Each new row is followed by its nearest point in the smallest flat space through zero that holds the last named rows.

k_42, 3 rows:
[[ -8  16   6  -3 -27  14 -22  -7  22  -4  -5   3  -8  -2   0  24]
 [  1 -32  -3  33  12  -7  -1   0 -12 -27 -30   9  -9  -8   3   1]
 [  1  -3   9  -5  13   4  -2   2  17  14 -10   1  14  -2 -13  12]]
New rows:
[  0 -17 -11  16   6 -10 -19 -11   3  15  -4 -17 -11   6 -14   0]  [ 0 -7  1  6  5 -1  0  0  1 -2 -8  2  1 -2 -2  3]
[  7 -13  -3  12  21  12 -15   1  -1  -1  19 -19   3  20  -5 -19]  [ 3 -4 -2 -1 10 -5  8  3 -8  3  4 -2  4  1  0 -9]
[ 15  -1 -19   5 -15  -4  13  -3  -9  18 -15 -10  10 -17 -13  -6]  [ 2 -3  0  0  7 -2  5  2 -3  3  0 -1  3  0 -1 -4]

k_906 (3 x 16):
[[ -3 -12  29  27  10  -1  15   6   0  22   7   2 -11 -32 -18 -16]
 [  6 -17   4  12  -4  -7  -6  -4  16  -4  25   6   0   3   3  16]
 [-10  -6  24  37 -10 -24 -19 -19  16 -11  15 -17  -9 -16   0   7]]
New rows:
[ 16  -9 -12   4  23 -16  -7  -3   2  22 -13  -3  12  27   9  20]  [ 5 -3 -9 -8 -2  2 -2  1  3 -4  5  5  4 11  5  8]
[ -9   4   2 -16 -12   5  17  -5  13 -14  -1   1  -6  14 -18  -4]  [ 1  2 -5 -6  0  2  0  1 -2 -2 -3  1  2  5  2  1]
[  3  12   6 -22   8 -23  12   2   0  19   5  14 -21   1 -23   8]  [ 3 -4  1 -2  5  6  9  6 -2  8  1  6  0 -3 -4 -4]
[-18 -22   2   7  -3 -15 -13   6   2  -8  15 -10  -1 -18  16  10]  [ -2  -6   8  15  -5 -10  -9  -8  10  -6  12  -4  -3  -3   2   8]

k_873 (3 x 16):
[[ -2 -21   7  21  12   0  -6  15   9  14  14   3 -27   0 -25  -1]
 [-15  25   6   0   3  -4   3  44 -11   8  -1   0 -27 -16 -15  -9]
 [ -5  -2   6 -15   5 -10 -10  -6   5  26 -23  13 -17  -8 -13  16]]
New rows:
[-20  20  12  23  -5  -8  12  -3  -7   3  -5   1 -16  -3  -4 -20]  [-5 10  2  2  1  0  2 18 -5  0  2 -1 -9 -5 -5 -5]
[-21 -16   3  -1  -5  17   1 -17  -5  16   3  -1  14   5  -5 -17]  [ 4 -9 -1  3  1  1 -1 -9  4 -1  2  0  4  4  1  2]
[ -6  -4   4  17   3  12  30  -3  -7   4   6 -16  -5  -9 -16  19]  [ 0 -5  1  8  3  1  0  6  2  0  7 -1 -6  1 -6 -3]
[ 11  -2   0  -9  -6 -15  18   8  -1  13  -2 -36 -16  -2  -2  -6]  [-3  5  1  0  1 -1  1  9 -2  1  0  0 -6 -3 -3 -2]

k_448:
[[  9 -18   2 -13 -16  -9  14  29  10  -3 -10   5   6  14  20   5]
 [ -9   3  13  -5  28   0  19  -3  16 -11   0   3  12   4  -8  16]
 [  7 -28 -11  31   6  17  -6   5  -6  -4 -19  -1 -10  13 -16  -7]]
New rows:
[ -4   8 -10   3 -23   9  -1   3   0  -4 -10   5  11  -7  -3  16]  [ 2 -1 -1 -2 -6 -1 -1  3 -1  2  0  0 -1  0  3 -2]
[  9   8   4  -2   7   9   2   5  14  -4   0   6   0 -28   8  10]  [-3  6  4 -6  4 -3  4 -2  4 -1  4  1  4 -2  1  4]
[ 11 -16 -11  12  -1   5  -6  11 -17  -2  12  -3  18   6   0 -20]  [  6 -11  -7  10  -8   4  -6   5  -6   2  -6  -1  -6   4  -1  -7]
[ 10   2  -1   1  16  13  11  28   5   9 -10  -4   3  -3   2 -19]  [  3 -10   0   3   1   1   4   8   3  -3  -6   1   1   7   1   2]
[-12   5   1   0 -31   6  -1  -6  -1  14  -6 -20  10  -2  -1 -15]  [  3   4  -5  -2 -14  -2  -9  -1  -8   6   4  -2  -5  -5   6  -7]
[  1   1   3  15  28  -2 -11  -8 -11   1   0   1 -18   4  -3   8]  [ -3   0  -1  13  13   8  -4 -11  -3  -2  -1  -2  -3  -1 -14  -1]

k_133 (3 x 16):
[[-16 -19   3   7   0 -12  -1  -9   5   0  -6  10  11  -1  10  -8]
 [ -1  10  31 -20  10  10  -5 -11  -4   1  14  -7  16   4   0  11]
 [ -5 -12   7  -3  -5  -3  20  18 -10  -2 -24   0   4 -10 -12 -10]]
New rows:
[-12   4  18   5 -11 -15  10   1 -13   1  13   4  -5  14  19 -10]  [-6 -6  6  0  2 -3 -2 -6  2  0  0  3  7  0  4 -1]
[-14   1  19  16  -6  -3   7 -20  17 -15  12 -18  -1   3 -21  15]  [-2  2  9 -5  4  2 -4 -7  1  1  6 -1  6  2  3  3]
[  8   9  16 -14  -8  -6  10  -3   6  14 -10   5 -11  12  21   7]  [ 0  2  6 -4  2  2 -1 -2 -1  0  3 -2  3  1  0  2]
[-15 -16  15 -12  17 -14 -18 -20  20  -6 -18  -1  -9  -7  18 -17]  [-16 -16   8   4   3 -10  -5 -14   6   0   0   9  14   1  12  -5]
[ 12  -5  20  16  -1  14  16  16  -2   4 -10  -7  11 -14  17  17]  [-1 -1 10 -7  0  2  8  6 -6 -1 -7 -3  4 -3 -6 -1]
[ -3   8  11   7  18 -17  16  14  19   5 -17 -21  10 -13 -20 -13]  [ -2  -6   7  -4  -2   0  13  11  -7  -1 -14  -1   3  -6  -9  -5]

k_566 (3 x 16):
[[ -5   9  -5  -6  -4 -28 -10  32  -9 -20   3 -21  -4  23  -2   0]
 [ 10  14 -17  -6   1 -13 -10   6 -10   3  11  -6  -3  24  21  -3]
 [  6  26 -16 -16 -14  13   1  15 -35   2  -3   2   8  11  -1 -28]]
New rows:
[  0   0   1 -19  -1 -17   3  16 -10   4 -10  -2  -1 -11   2  25]  [-3 -1  2  0  0 -8 -2  8  1 -7  0 -6 -1  3 -3  2]
[  3 -17   5   8  24  10   1   0 -10  10   5   4   0  -7 -10  -1]  [-1 -5  4  3  1  7  3 -8  4  3 -2  5  1 -8 -3  1]
[ 11  22  -4 -19 -10  -5  25   1 -11   6  31  -5  -2  15  28  28]  [ 11  10 -15  -3   3  -8  -8  -2  -5   7  11  -2  -3  18  21  -1]
[ 11   6   6  13  -1 -10   0  -4   2   4   7  -3   5  -2   0 -12]  [ 2  1 -2  0  1  0 -1 -2  0  2  1  0  0  2  3  0]
[ 0 -5  5  7 -2  8 12 -2 19 -5 -6  6  6 -2  8 -2]  [-1 -6  5  3  2  4  2 -7  7  2 -1  3  0 -7 -2  4]

k_408 (3 x 16):
[[ 22 -25  23  21  -9 -15   9  -5  -6  12  -3  19  -5   2  -1 -15]
 [ -2 -13 -13   8  -5 -17   3  38   2   3  -8 -24   1   0  -4 -11]
 [  0   4  -5  18 -20   8  -6 -12   1  -3 -11  -3  -7  20 -17  10]]
New rows:
[ -1   2   2   3  28  13   3 -10   0  15 -11  14 -10  -6  -7 -18]  [ 4 -1  8 -3  5  1  2 -8 -2  2  4 10  1 -4  5 -2]
[ 20 -13  12   4  -5  -1 -16  -4   6 -11  -5  -1  13   4   7   5]  [ 5 -5  5  6 -4 -2  1 -4 -1  2 -1  5 -2  2 -1 -2]
[ 23  -9  -7 -19  -5  -9   5   8 -34 -15   0  -9 -27 -27  -7   0]  [ 2 -6  1 -2  4 -7  3 10 -1  3  2 -2  2 -6  4 -6]

k_380 (3 x 16):
[[-11   7   6 -16  12   7   7 -27 -21   3 -11  13  -1   8   3   2]
 [ -8  10  -7 -23 -22  -4  15  -3  17   9 -19   7 -16   4  22  -1]
 [-19  -2  -1  -6   5 -10  44  -5 -25  30   1  -9   2  -9   6   3]]
New rows:
[ 18  18  -3  -7 -14   3 -15  -2   4  11   1   8   6   3   8   0]  [ 3  3 -1 -5 -6  2 -8 -1 10 -6 -6  5 -5  4  4 -1]
[ -3 -20  18  24 -16 -29 -16  20   7   1   2 -17   1  14  15 -15]  [  8  -5  -5  12  -9  -6  -4  21  15  -1   9 -10   1  -7  -2  -1]
[ -5  -6   5  12 -15  28  -1  15 -34  10   4  11  -6   5  -9   0]  [ -2  -2   3   4   9   1   2  -3 -11   2   4  -2   5  -1  -5   1]

k_714:
[[ 12 -26 -29  -6 -14  11 -11 -19   7 -25  -1  -7  -9   7  10  -4]
 [ 18  22  22  11   2   1  -7   1  17  10 -31   0   4   1  11 -12]
 [ -3  16   4  -8  18  -4  -6 -10   5   1  28  10   9  -6 -18  -2]]
New rows:
[ 16 -13 -19   5   8   1  14 -14 -13 -12   3  18 -16 -21  17 -12]  [  3 -11 -13  -3  -5   4  -3  -7   1 -10   3  -3  -4   2   3   0]
[ 12  -5   9 -20  19  11  -3   4 -10   3 -21   3  19 -12   6 -21]  [ 7  8  7  3  2  0 -3 -1  7  3 -9  1  2  0  3 -5]
[ -7  -2 -11 -15  19  -6 -12  -2  14  21  -6   1   1 -13 -13   5]  [-1  7  3 -2  7 -2 -2 -3  2  1  9  4  4 -2 -6 -1]
[  7   4  12 -20  13  -4  14  17   0 -11 -12 -11 -12 -10  13  18]  [-3  0  5  4 -3 -1  5  8 -4  6 -9 -2 -1  0  4  2]
[-15  17 -21  -8  12   3 -21  18  16  18 -20 -20  -7  20  15  17]  [  3   1   4   5  -4   1   1   4   1   3 -14  -3  -1   2   7  -1]

k_745, 3 rows:
[[  6  -1   0 -29  15 -16  13 -14  25 -25  -2  21   2  25  10  -5]
 [ 11   8 -31 -26  18   2   2 -11  18   8  -6   6  21  35  14  34]
 [ 13  -4   9 -31  35  -3  -4 -18 -10   6  14   5 -12  32  14  10]]
New rows:
[  0  11  -9  28 -11  13  11 -15   8 -27   2  10   4   0  12  -4]  [ -4   2  -5   4 -10  -4   6   3  13 -11  -7   5   7  -5  -3  -5]
[ 20  19  -7  10  18   4  25 -19  -6   6 -12  11   8   3 -10  -6]  [ 2  1 -4 -5  3 -1  1 -2  4 -1 -1  2  3  6  2  4]
[-17 -14   6   8 -24   3   0 -13  -6  -3  -6  11 -12  -7  -7  -6]  [ -4  -2   8   9  -9  -2   1   4  -1  -6   0   0  -4 -12  -5 -12]
[ -3  15  -2   4   1  -3 -17  14 -23  18  -3  12  -2  -4  -1   6]  [  0   0  -1   7   0   7  -7   3 -12  14   3  -9  -2  -4  -1   7]
[ -8  -7 -21  -4  12  -2   1 -18 -17   5 -28  -3  13   1 -18  -3]  [ 1  2 -8  0  0  3 -1  1  2  5 -2 -2  6  3  1  8]

k_603, 3 rows:
[[-19 -27  -4  17 -30  -5  -5  11  22  -5  15 -17  -4 -39  -5  -1]
 [-13   8  -4  15   4  -9  -7  32   5 -16 -14 -35  11 -21  -4  19]
 [ 20 -11 -13  34  -3 -11  -6  16   7 -19 -16  -8  17 -11 -17  -6]]
New rows:
[  3   2  -1 -16  11   6  10  18 -13  19  -6   0  -5 -11  -1   3]  [-6  8  3 -8  6  1  1  2 -4  2 -1 -4 -1  3  4  6]
[-19 -18   0  -6  14 -15   2   4  19  11   7   6 -21  13 -15 -10]  [-4 -6  2 -4 -7  2  1 -6  3  5  8  4 -5 -3  2 -3]
[  2  13  12  19 -11  -1   7  15  -8   8   0  14 -10  -7  13  -9]  [ 1 -2  0  1 -2  0  0 -1  1  0  1  1  0 -1 -1 -2]
[ 14 -20  -5  -3  11 -17 -17  19  15   6  -5 -13   0  -2 -21  -1]  [ 5 -5 -5 14 -2 -5 -3  9  4 -8 -6 -6  7 -7 -7 -1]

k_543:
[[  5   7   0   7  -7 -17  -8  15  -3  10   6   1   5 -23   8  -6]
 [ 14 -25  20   6  11 -15  14   5   6  -4  13   3  10 -10   6 -28]
 [ -3  -7   5  -1 -24 -42  20 -23  -7  10 -11  16  14 -10 -11   9]]
New rows:
[ 16  12 -13  21  -5   7  11  -5  -8  20 -10   8   7   6   1 -14]  [ 0  2 -1  1 -3 -4 -1  0 -1  2 -1  1  1 -3  0  1]
[ 15   5   6 -18 -21 -22  15  19   2 -13 -15  17 -12   6 -19  12]  [ -3   0   0  -2 -10 -14   7 -11  -3   4  -6   6   4  -1  -6   7]
[-18   4   2  11  -6  13  -2 -12  -9 -16   8  13   2  17   5   5]  [-4  0 -3 -4  1  9  2 -8  0 -4 -5 -1 -4 12 -5  7]
[ -7  -7 -11  -8  11 -13 -22 -15  -5 -13 -19 -10   2  11 -10  11]  [ -6   3  -5  -4  -4   4   2 -10  -1  -1  -7   1  -3  10  -6  11]
[ -5  -5  12  14   8  12   4  -5  -3 -15  -7 -32   1  20   4  11]  [-2 -4  0 -4  9 17  2 -5  3 -8 -1 -3 -5 16 -3  1]
[ 1  1  1 -9  5  3  9  7  4  1  8 17  4 16 -1 17]  [-2 -1 -1 -3  1  4  3 -6  0 -3 -3  0 -1  7 -3  4]

k_458:
[[ 20   5 -12  -3   5 -12  -8  24  12  -8  -8 -37 -10 -20  -4  11]
 [-11  21  -3 -16  37 -11  23   7  13   4   8 -28  17 -18  -5   1]
 [-19  27  14 -16  15  -4  -7   2   2   1 -14 -11  -6  -2   3   4]]
New rows:
[ 14  -5   7  -5  -9 -18  -5  -4 -20   5 -16 -12   6 -20 -16  20]  [  8   0  -3   0  -2  -3  -7   8   3  -4  -5 -11  -7  -5  -1   4]
[ -7 -18  -3  14  -5  -5  16  -5  19 -18 -21 -21  17 -17  -7  16]  [ 10  -3  -9   1   4  -5   5   8   6  -2   4 -13   3  -9  -3   2]
[-10  20   9   6   0  20 -21  15  10  -2  -9   6  -9  12  17  -9]  [ -9  11  12  -5  -5   2 -15  -1  -4  -1 -14   4 -12   6   4   3]

k_478:
[[ -9   9   6 -25 -14   7  -3   1 -12 -25 -16  -6  17  15   2 -14]
 [ 15  11  15 -21   7  -1   9  -1 -10   4 -24  28   9  -4  -3 -15]
 [  8   6  11  -2  26  30  20 -19 -16  -5   1  -9  -2  -4 -11 -11]]
New rows:
[ 12 -12   6 -14   5   9 -21 -18 -21   6  -5 -16  13  -7  10   8]  [-1  2  3 -4  3  8  3 -4 -5 -6 -1 -5  2  2 -2 -4]
[-19  16 -11  21   7  -3  15  -8  10  -7   8  16 -18  18  16 -17]  [-1 -2 -2  5  2  1  0 -1  2  2  5 -3 -3 -1  0  3]
[ 17   0  10  19  16   7 -12 -18  -5   1  17   1 -13   6  20   5]  [ 3 -3 -1 12 12  7  6 -6  1  7 10 -5 -8 -6 -4  4]
[  7   9  -6 -15  10  20  12   6 -11 -19  13 -11  10   9  10 -17]  [ -4   5   5  -9   4  18   6  -8 -12 -16  -3 -13   6   6  -4  -9]
[  7   8 -13   0   8 -18  20  13 -11  21 -21 -12   9  -7  -4  17]  [ 6  0  1  1  3 -5  1  2  2  9 -2 10 -2 -5  0  1]

k_849:
[[-18  -1   6  16  17  -8 -10 -25 -30 -22 -10   8 -15  -6  -4   4]
 [-12  -4  -3   6  10   7   3 -22 -20  -2  -9 -29   3   4   1  -2]
 [-23  -9  10   3  -6  -9  12   0 -27 -13  23  14   6  19 -21  -9]]
New rows:
[  6  -1  -6   3  -6 -15  -2   4   8 -14   0 -12  -9   1  21  24]  [ 6  3 -2  1  3  1 -5 -1  6  1 -7  0 -4 -7  6  3]
[ -5  -4  14  17   8   3   6   2  16 -16 -25   4   2  -1 -31  -1]  [-3  0  2  3  3 -3 -3 -3 -4 -5 -1  7 -4 -2 -1  1]
[ 31  -6  14  -2   9  -2 -18  19  -7   6 -31   1  -3   0  17  -2]  [ 12   6  -3   0   4   1  -9   0  13   3 -12   1  -7 -13  10   6]

k_847, 3 rows:
[[-12  25   2   1 -15   7   0   9   1 -21 -19  17   8   4  12  -1]
 [ -1  18  -2  19  -5 -13   3 -16   0  -6 -26  10  23 -25   0  23]
 [  7 -12  23  15  -1  -5 -22 -14  -9  -7 -10 -13 -26  -4  -3  12]]
New rows:
[ 10 -14 -20  12   7   4   8  -7   3 -21 -12   3  15   4  14  16]  [-1  6 -3  5 -1 -4  3 -4  1 -1 -7  4 10 -8  0  6]
[-14   0 -18  -4  17  -8  15  19  14   6   6  10 -12  -8  -1   2]  [ -1   0 -10  -7   3   1   9   5   4   7   8   2   9   2  -1  -6]
[-21  21  -8  -7 -12  11  21  18 -16   4  -3   9  -7  -6  -2   5]  [-7 13 -6 -5 -6  5  6  9  3 -7 -4 11 10  4  6 -5]
[-19  20  10  15   5   2  21 -12   7  18   5 -12  18 -10 -15  -9]  [  1   3 -10   1   4  -6   9  -4   3   7   0   3  16 -10  -3   5]

k_937, 3 rows:
[[ 15  17  -5   9  16 -18  19 -18  -1  -6 -10  -4 -14 -11  16  13]
 [ 15   8   0   3  19  -4   6   4  -6 -11  13  -4  21   8  -9   3]
 [ 30  -2  15  -7  27 -11  14 -14  -9  18  26  -2  -5  17  33  -4]]
New rows:
[ -2  12   1   3 -21 -24  -8  -7  20   4   0   0  -5  -4 -13  17]  [ -6   4  -5   4  -6  -1   1  -2   3  -5 -12   0  -6  -9  -3   4]
[ 25  10  24  16   2 -12   4 -13   2  -5   7  21  -9  -6  -5  13]  [11  8 -1  3 12 -9 10 -8 -2 -3  0 -2 -3 -2  8  5]
[  7 -12  -4  -1 -12   7   0   2  -2  -2   9  13 -14  17   8   9]  [-1 -6  4 -4 -3  2 -2 -1  0  8  4  2 -5  4  7 -4]
[-32  -5 -26  12  -2  -1   4   0  -3   4  -4 -15  -3 -11   2  22]  [-10   4  -7   5  -9  -1   0  -1   4  -6 -16   0  -7 -12  -5   5]
